Every row belongs to one group in each of 3 separate groupings. Each group adds its own fixed numbers to the row, and there is some noise. The rows also spread widely along 12 directions, which tell nothing about the answers.
In the rows, zero is written as 128.
Some rows, each with its group in each grouping after it:
[109 119 201 112 121  92 135 134 128 166 152 104  91  98 114 134 125 109
 126 144 102 173 117 123 129  60 143 160 127 125]
z75 (4) (5)
[115  95  83 134 128  80 148 122 137 109 112 177  99 139 135 127 137 107
 154 147 189 116 133 138 124 153 137 166 152  99]
z568 (2) (4)
[117 159 121 113 150 103 149 130 168  90 141 174 169 158 111 126 106 126
  93 140 120 127 117 143 108 139 169 159 116  83]
z291 (3) (4)
[127 111 150 157 123 153 131 156 127 111 133 138  80 141 136 112 102  87
 105 128 125 116 110  86  91  89 103  93 131  96]
z291 (0) (2)
[ 99 127 134 106 149 130 129 120 138 131 119 120 108 116 149 121 121  94
 150 165 100 121 143 115 172 169 151 129 120 114]
z977 (1) (0)
[ 61 139 219 108 177 174 101 156 146 191 136  95   4  90 134 133  90  99
 146 168  97 101 157 120 160 141 128 129 127 128]
z977 (3) (1)
[ 85 103  80 150 165 142 148 104 170 123  97 149 114 164 148 120 112 105
 118 133 120 100 127 125 133 152 149 164 135  99]
z75 (1) (2)
[104 155 130 137 138 156 148 123 164 136 128 120 136 126 128 124  96 162
 150 147  93 119 113 117 140 179 182 118 127 134]
z568 (2) (1)
[143 133 168 122 151 135 115 143 121 164 145 125 106 109 105 156 116 122
 119  86 100  93 111 153 112 121  82 111  98 146]
z75 (0) (3)
[143 114 105 159 135 142 123 118 110 134 123 117 118 149 120 111 138 162
  69 132 208 134 165 136 139  78 102 130 127 135]
z291 (4) (5)
[109 181 140 114 127 144 121 170 168 125 174 140 143 108  90 110 128 161
 131 210  86 161 171 121 164 145 193 140 108 115]
z568 (0) (3)
[145 114 161 112 145  70 151 100 111 160 118 122 130 120 119 156 131  99
  89  57 133  94  92 174 113  81  99 152 113 135]
z977 (3) (0)
[121 105  98 118 135  93 154 122 149 108 131 143 137 134 149 113 144 104
 148 203 116 171 159 110 150 139 166 153 118 115]
z291 (0) (0)
[134 110 116 151 148 148 137 138 142 122 148 130 146 159 143 117 111 126
 109 156  88 133 139 113 113 121 122  98  87 129]
z75 (1) (2)
[134 148 104 164 101 140 145  78 116 138  97  96 174 128 120 125 135 169
 130  75 125 103  85 128 149 132 162 106 149 157]
z568 (3) (2)
[122 116 160 135 125 183 108 142 119 146 126 104  87 115 146 134 118 132
 146 118 128 155 101  86  91  78 112 127 146 147]
z977 (0) (5)
[104 127 155 109 150 117 138 110 138 141 136 106 135 120 135 142 123 129
 128 154 119 171 126 117 137 107 171 157 130 148]
z291 (3) (3)
[ 93 139 155 129 124 145 116 166 153 169 158 133  93 112 107 102 133 135
 149 224  70 152 184 122 170 133 157 139  98 114]
z75 (2) (1)
[113 154 136  88 156 100 124 118 122 106 133 129 128  99 135 140 127 101
 160 146 122 117 122 131 167 198 144 120 126 127]
z977 (3) (3)
[131 146 126 111 188 136 147 112 142  98 135 112 127 137 145 134  81 133
  97 121 153  95 130 134 139 189 137  92 110 137]
z291 (0) (0)
[140  62  14 202 116  75 211  94 171 107  98 165 196 207 152  90 144 123
  98 171 106 142 139 119 135 121 166 157 107 100]
z75 (4) (2)
[141 152 174 104 123 153  84 202 115  74 178 178 104 123 123 130 112  82
 123 148 114 146 117  97  42  82  72  87 107  93]
z291 (3) (2)
[102 129 124 108 205 160 119 155 172 103 148 169 102 153 144 138  84 111
 114 161 122 116 145 133  84 158 114 147 100 105]
z75 (1) (1)
[127 135 167 114 154 114 132 121 134 144 156 110 150 132 123 133 118 131
  92 143  90 144 139 133 137 104 132 127  85 136]
z568 (4) (4)
[103 162  97 142 134 153 130 124 162 158 106 146 130 124 108 121 133 169
 150 142 106  94 143 154 159 175 158 155 131 127]
z977 (3) (1)
[137 135  90 155  79  96 137  82  96  87  90 135 157 131 125  88 157 101
 151 131 144 113 101 101 186 165 160 100 158  87]
z291 (0) (4)
[157 110  77 179 124 147 160 147 155 112 128 157 152 174 125  96 118 143
  82 149 131 115 149 117 105 110 132 118  99 106]
z568 (0) (0)
[ 99 161 167  96 119  96 137 129 162 129 144 153 162 117 100 139 123 107
 136 129  57 149  90 131 115 112 184 181 123  89]
z568 (1) (4)
[105 104 134 130 106 124 137  93 110 136 103  97 124 114 151 109 139  99
 161 149 113 162 113  92 170 116 172 135 152 125]
z75 (1) (0)
[109 159 141 122  90 145 104 152 119 103 114 163  79 101 100 122 123 124
 150 110 192 134  94 113  98 104 127 149 191  88]
z291 (4) (5)
[162 127  99 111 158 127 127 149 137 124 147 157 154 134 129 143 135 139
 125 137 113 117 154 154 108 147  86 124  77 145]
z977 (0) (0)
[118 125 109 131 179 165 149 106 157 114 116 129 151 165 149 126  87 131
  84 103 118  98 111 127 117 159 134 117 104 123]
z75 (2) (0)

New rows, each followed by its group in each grouping:
[162 129 142 144 108 102 136 142  94 111 161 114 131 129 117  92 135 132
  85 185 174 152 177 123 160  89 134  78 104 125]
z291 (3) (0)
[ 92 131 177 116 143 117 139 128 152 153 125 128  87 105 127 146 100  90
 157 122  79 111  92 123 115 135 151 154 131 109]
z568 (1) (1)
[128  93 142 132 146 132 119 120 122 134 117 127 108 138 157 150 124  96
 131 113 124 144 102 109  77  86  93 147 120 136]
z291 (3) (5)
[134 163 150 116 102 134 104 137 109 131 141 135 133 107  96 127 142 147
 141 128 132 141 125 130 134 111 134 126 137 125]
z291 (0) (4)
[109 130 186 116 146 135 131 125 146 147 134 117 134 119 136 154 106  88
 129 105  43 129  77 105  99 110 136 135 104 127]
z568 (3) (3)
[134 135 155 105 145 136  91 144 112 134 157 128 120 111 131 148 138 114
 136 145 101 138 147 131 114 115  83 103  92 151]
z291 (3) (2)
[120 127 131 132 131  97 160 121 152 164 126 114 112 111 123 126 123 130
 150 164  89 115 151 138 179 171 164 126 108 136]
z291 (0) (0)
[109 105 110 160 129 151 156 116 143 127  90 128  87 142 154 114  89 107
 139 122 143  91 107  98 132 165 151 108 154 107]
z291 (1) (0)
[114 150 158 116 135 157  93 136 108 139 146 115 102 108 114 126 131 134
 120 136 135 118 151 127 150 125 104  97 117 137]
z291 (2) (2)
[113 158 124 129 138 169 115 176 165 120 143 181 129 148  92 109 119 133
  75 150 118 120 151 128 111  99 121 154 115  76]
z977 (4) (3)
[128 119 177 114 139 138 104 149  98  89 162 120 103 124 149 120 114  65
 112 150 118 149 120  83  98  82  97  84 109 108]
z568 (1) (2)
[138 141 119 119 106  65 134 163 131 113 161 175 114 102  94 130 142 116
 154 158 143 119 148 157 125 137 128 133 123 106]
z568 (1) (2)
[141 129 143 126 148 123 144 136 130 121 153 117 138 133 142 135 109 135
 118 133 114 131 121 125 108 121 125  96 104 152]
z977 (3) (2)
[129  59  93 141 134  69 146 113 129 170 119 136 124 131 145 136 172 107
 154 195 108 164 182 134 163 116 113 168  95 149]
z291 (4) (3)
[112 145 122 144 135 119 145 135 161 136 135 131 115 127 112 118 118 147
 118 162 133 120 148 136 150 145 170 148 122 112]
z568 (3) (5)
[109 154  94 127  91 159 116 122 146 119  94 178 163 132  98 141 147 156
 138  75 133 146  76 128  72  71 138 195 179 108]
z291 (4) (2)
[188 142  86 155  89 115 130 136 111 139 136 154 204 138  86 119 167 178
 110 118 118 120 146 170 127 104 108 112  85 144]
z75 (3) (0)
[116 129 104 120 136 104 122 127 142 147 140 138 128 116 115 130 164 135
 147 184 106 148 181 146 166 134 136 156 108 139]
z291 (0) (2)
[133 156 112 148 106 136 140 111 115  96 131 111 137 124 110 102 128 162
 107 118 190 127 116 118 148 113 167 106 164 129]
z568 (0) (2)
[158 161 106 105 103  56 158 124 136  96 133 170 190 111 104 144 137 133
 160 103 104 121  77 157 113 171 137 136 119 113]
z977 (4) (5)
[122 165 141 113 130 172  80 165 129 116 133 167 100 115 105 137 121 121
 131 117 127 108 124 127  95 132  76 125 122 101]
z291 (4) (5)
[166 152 176 107 139 138  99 169 107 127 191 132 165 126 107 127 132 134
  91 155  80 152 151 139  99  74  83  95  55 134]
z977 (1) (1)
[121 157 107 133  75 126 112 119 113 119 120 136 145 104  91 109 179 148
 145 135 151 155 126 123 154  83 161 161 168 116]
z568 (0) (2)
[110 137 146  95 154 104 117  92 122 148 115 123 126 104 128 173 139 115
 146  78 117 113  98 157 121 126 113 157 133 155]
z291 (3) (2)
[141 137  79 137  99 151 101 111  94  59 104 154 158 138 138 106 159 104
 146 117 154 137  97  88 117 125 113 102 157 104]
z291 (0) (2)
[139 154 148  90 165 147  68 110 115 136 136 135 195 131 118 154 164  95
 104  95  27 124 115 151 114 110  60 142  48 129]
z75 (3) (5)
[101 160 153 108 114 113 119 108 137 145 113 142 134 107  94 137 138 108
 137  85  86 111  76 144 138 130 143 171 136  92]
z75 (2) (5)
[111 144 139 114 128 137 120 119 123 138 133 122 135 119 117 125 144 130
 117 124 118 130 125 130 147 110 128 135 126 128]
z977 (2) (2)
[141 124  79 102 168 105 124 101 130  80 114 172 172 149 147 160 134 100
 128  90 123 107  99 146  88 160  75 134 106 126]
z291 (4) (2)
[ 69 190 204  78 151 174 102 149 150 128 143 120  64  84 107 140  92 117
 132 103 119 118  91 116 122 120 157 149 172 107]
z977 (0) (2)
[145 139 113 141 112 118 137 132 130 125 146 139 175 138 109 114 140 144
 111 143  85 139 136 135 134 111 126 112  95 127]
z75 (4) (2)
[119 119 134 123  92 110 123 172 121 117 161 149  94 109 124 106 153 128
 158 212 159 195 167 106 122  70 153 147 152 121]
z977 (3) (2)
[139 149 172 119 103 122 119 114 112 157 133 108 157 108 100 143 139 146
 115  88  99 153  91 132 114  64 121 143 121 140]
z291 (4) (5)
[ 99 162 122 108 153 151 104 149 161 107 132 185 123 136  96 140 122 112
  95 101 128  98 119 151  87 106 114 178 129  79]
z568 (1) (2)
[121 134  95 113 140 147  98  86 107 118 110 139 169 146 120 133 163 166
  98 102 202 150 132 146 127  90 119 174 148 137]
z291 (2) (4)
[130 119  59 193  88 128 132  99 124 139  76 149 144 160 104  91 170 136
 104 126 157 100 142 133 164 113 130 154 139  91]
z291 (3) (5)
[149 129  82 146 131 137 122 150 136 109 136 175 148 152 117 132 131 138
 116 123 134 107 138 143  87 127  90 118 104 118]
z291 (1) (2)
[142 122 112 146  99 105 141 113 127 129 124 137 175 135 126 128 145 146
 151 133 109 152 109 122 115 110 156 138 125 136]
z568 (3) (4)
[141 151 130 113 144 202  81 135 124 120 133 134 183 141 139 134 135 127
 120 129  52 139 129 109  98 122  86 101  72 143]
z291 (3) (0)
[140  80 110 175 110 151 120 120  87 140 103 103  82 138 154  84 141 107
 117 175 167 126 180  92 179 111  94  77 122 131]
z291 (4) (0)
[141 103  85 149 161 106 136 104 122 126 116 121 118 141 155 131 130 134
 136 155 161 104 161 140 157 188 107 105 102 151]
z291 (3) (5)
[105 147 140 116 120 141  95  73  93 132  93  95 133  99 130 119 160 110
 154 116 114 127 109 112 186 136 129 128 143 133]
z568 (4) (1)
[159 155  99 135 114 100 140 141 146 127 134 184 196 133  85 146 139 142
 129  91  76  96  96 171  99 148 120 139  93 115]
z75 (3) (3)
[127 174 155  97 145 119 127 147 148  84 164 165 170 138 102 135 104 105
  84 112  85 123  98 137  84 109 130 126  99  86]
z291 (1) (2)
[123 167 117 131 124 172  76 139  97 114 112 148  83 107 105 126 137 134
 139 100 191  72 136 139 136 154  81  95 156 118]
z291 (3) (2)
[106 146 143 100 193 169  89 104 136 163 128  96 117 112 131 171 123 157
 127  97 126 110 139 157 134 147 101 154 105 174]
z568 (1) (5)
[128 142 173 121 132  94 162 148 147 139 159 120  97  99 122 151  87 128
 155 127  91 117 100 131 114 155 152  98 123 143]
z291 (0) (2)
[140 173 143  88 131 121  97 106 106 123 147 113 195  95 124 144 151 135
 181 153  47 148 123 134 161 183 131  95  82 156]
z291 (1) (1)
[125 148 170 108 134 111 130 149 138 135 174 126 152 125 115 119 120 130
 114 176  75 157 145 128 140 111 156 123  88 117]
z977 (1) (4)
[116 157 158 127 129 170 120 160 140 148 147 122  99 105 104 125 110 157
 125 137 130 128 132 120 134 120 148 124 139 132]
z977 (0) (3)
[129 134 118 133 105 140 115 150 121 149 133 133  99  99 117 130 148 149
 178 145 123 126 141 129 138 135 120 119 139 151]
z977 (0) (2)
[123 154 139 109 153 127 130 138 122  63 143 140 108 127 145 120  92  95
 122 124 160 101 103 111 115 170 126  79 138 104]
z977 (3) (2)
[ 95 143 128 134 197 222  95 126 160 156 125 121 124 161 120 137 110 168
  50 121 145 118 167 137 119  92 116 162 110 142]
z291 (3) (3)
[101  73 102 144 177 147 102 103 113 133  98 124  71 148 170 118 138  60
 125 143 134  90 161 114 159 144  71 119 111 117]
z75 (1) (2)
[155 143 157 132  99 109 124 169 107 124 154 155 116 114  97 120 133 127
 122 131 145 129 121 141  93  77 107 116 125 110]
z977 (3) (1)
[109 138 111 117 112 105 114 115 115 118 113 132 103  98 130 129 154 127
 183 162 171 147 140 124 162 158 150 150 162 128]
z291 (3) (5)
[108 185  78 169 121 176 107  80 122 119  87 124 172 159  79  72 158 155
  44 100 151  64 148 152 220 131 149 124 133  82]
z75 (3) (2)
[158 161 126  74 136  98  89 104  77  73 138 139 180 105 119 136 163  94
 123 107 148 121 123 148 142 139  88 108 103 120]
z568 (1) (0)
[122 131 150 136 111 190  82 161 104 114 120 157  72 119 128 125 116 105
 152 114 156 122 102  95  69  93  84 113 158 104]
z291 (1) (1)
[107 139 160 112 117 155 110 126 109 125 128 106 108 102 130 117 137 116
 142 143 136 167 112  87 148  93 155 137 161 126]
z977 (0) (3)
[134 146 116 147  96 193 108 173 133 126 126 159  95 120 103 111 120 159
 144 126 156 122 128 116  96 111 123 123 157 114]
z75 (0) (0)
[168 158 137 122 114 130 115 118  91  77 142 131 187 133 132 128 121 134
 133 106 127 130  85 113 105 146 117  61 114 135]
z291 (3) (4)
[115 114 106 132 171 126 139 114 147 141 109 125  75 119 144 153 104 139
 163 107 163  91 116 147 128 192 122 140 144 150]
z75 (0) (5)
[111 141  77 157 174 182 142 119 160 106 106 145 111 162 134 134  78 174
 100  76 202  68 108 144  94 169 133 121 161 133]
z75 (3) (2)
[152 133  99 128 141 110 124 147 132 113 144 160 138 122 133 153 129 119
 170 132  91  90 130 145 103 191  86  89  85 145]
z568 (3) (2)
[134 121 125 134 125 158  99 152 114 131 141 133 107 124 130 105 153 129
 137 183 132 155 169 111 134  97 106 123 116 128]
z977 (0) (1)
[138 143 102 100 109 137  98 110  79  35 117 152 160 127 140 102 152  88
 125 125 197 151 105  92 126 119 117 110 155  89]
z568 (2) (0)
[180 112 130 154  93 112 139 148  95  98 139 142 141 135 131 117 125 110
 114 114 150 126 103 111  80  84  98  79 113 123]
z568 (3) (0)
[ 87 143 155 113 124 107 134 123 138 128 120 135  83 107 115 126 119  99
 131 130 138 125 115 125 145 117 149 153 161  97]
z291 (4) (2)
[134 157 126 156 111 124 154 113 134 143 135 101 139 117  98 105 127 187
 121 145 147 126 138 138 174 129 187 120 138 143]
z568 (0) (1)
[158 137 142 137  85 153 109 132 105  93 129 159 194 146 126 122 132 101
 124  85  68 138  52  88  59  85 100  97 108  96]
z568 (2) (4)
[112 140 192  96 126  99 143 150 145 137 152 139 102  98 116 147 100  94
 135 119  99 134  96 131  98  98 153 152 129 107]
z568 (1) (0)
[123 145 196 106 126 132 129 136 110  98 145 116 118 118 135 125  97  74
 102  96  96 133  65  90  94  81 114  92 131 101]
z977 (4) (2)
[100 168 180 106 146 152 112 103 127 122 122 106 126 115 117 125 114 105
 108 105  97 123  91 112 139 111 147 134 135 106]
z291 (0) (1)
[135 119 153 125 134  93 139 107 113 121 133 121 146 129 133 133 122  72
 120 101  68 104  88 127 131 127 111  98  96 112]
z75 (1) (2)
[144 138 114  95 147 121 120 108 124  44 127 162 189 145 148 150 129  78
 121  72 108 137  50 106  54 114 102 130 124 107]
z568 (0) (2)
[139 155 153 119 150 199  75 156 106  92 150 141 119 135 121 112 118 117
  96 125 135 130 123 106  88  89  80  98 112 108]
z75 (0) (1)
[122 197  82 143  89 147 105 141 138 117 114 185 151 124  54 100 154 182
 122 126 171  96 147 168 153 139 152 157 157  80]
z291 (1) (1)
[150 151 126 127 101  88 156 113 116  99 142 112 179 115 129 113 134 120
 154 144  74 136  98 110 161 162 164  77 113 130]
z977 (0) (2)
[101 137 144 143  96 139 129 132 141 146 123 132 127 127 113 112 141 118
 129 151  84 151 123 106 133  80 162 148 136 108]
z291 (3) (2)
[128 167 145 104 109  71 136 117 124 101 145 152 176 119  87 124 148 107
 100 109 109 136  96 155 131  88 154 154 125  91]
z75 (3) (2)
[101 171 158  94 150 111 110 106 141 158 123 123 127  97  99 160 137 136
 133  99 113 113 115 168 147 139 139 177 127 134]
z291 (3) (5)
[116 115 104 148  78 138 116 159 130 137 125 157  97 117 111 106 157 153
 164 180 166 186 151 112 120  77 144 175 165 115]
z75 (4) (5)
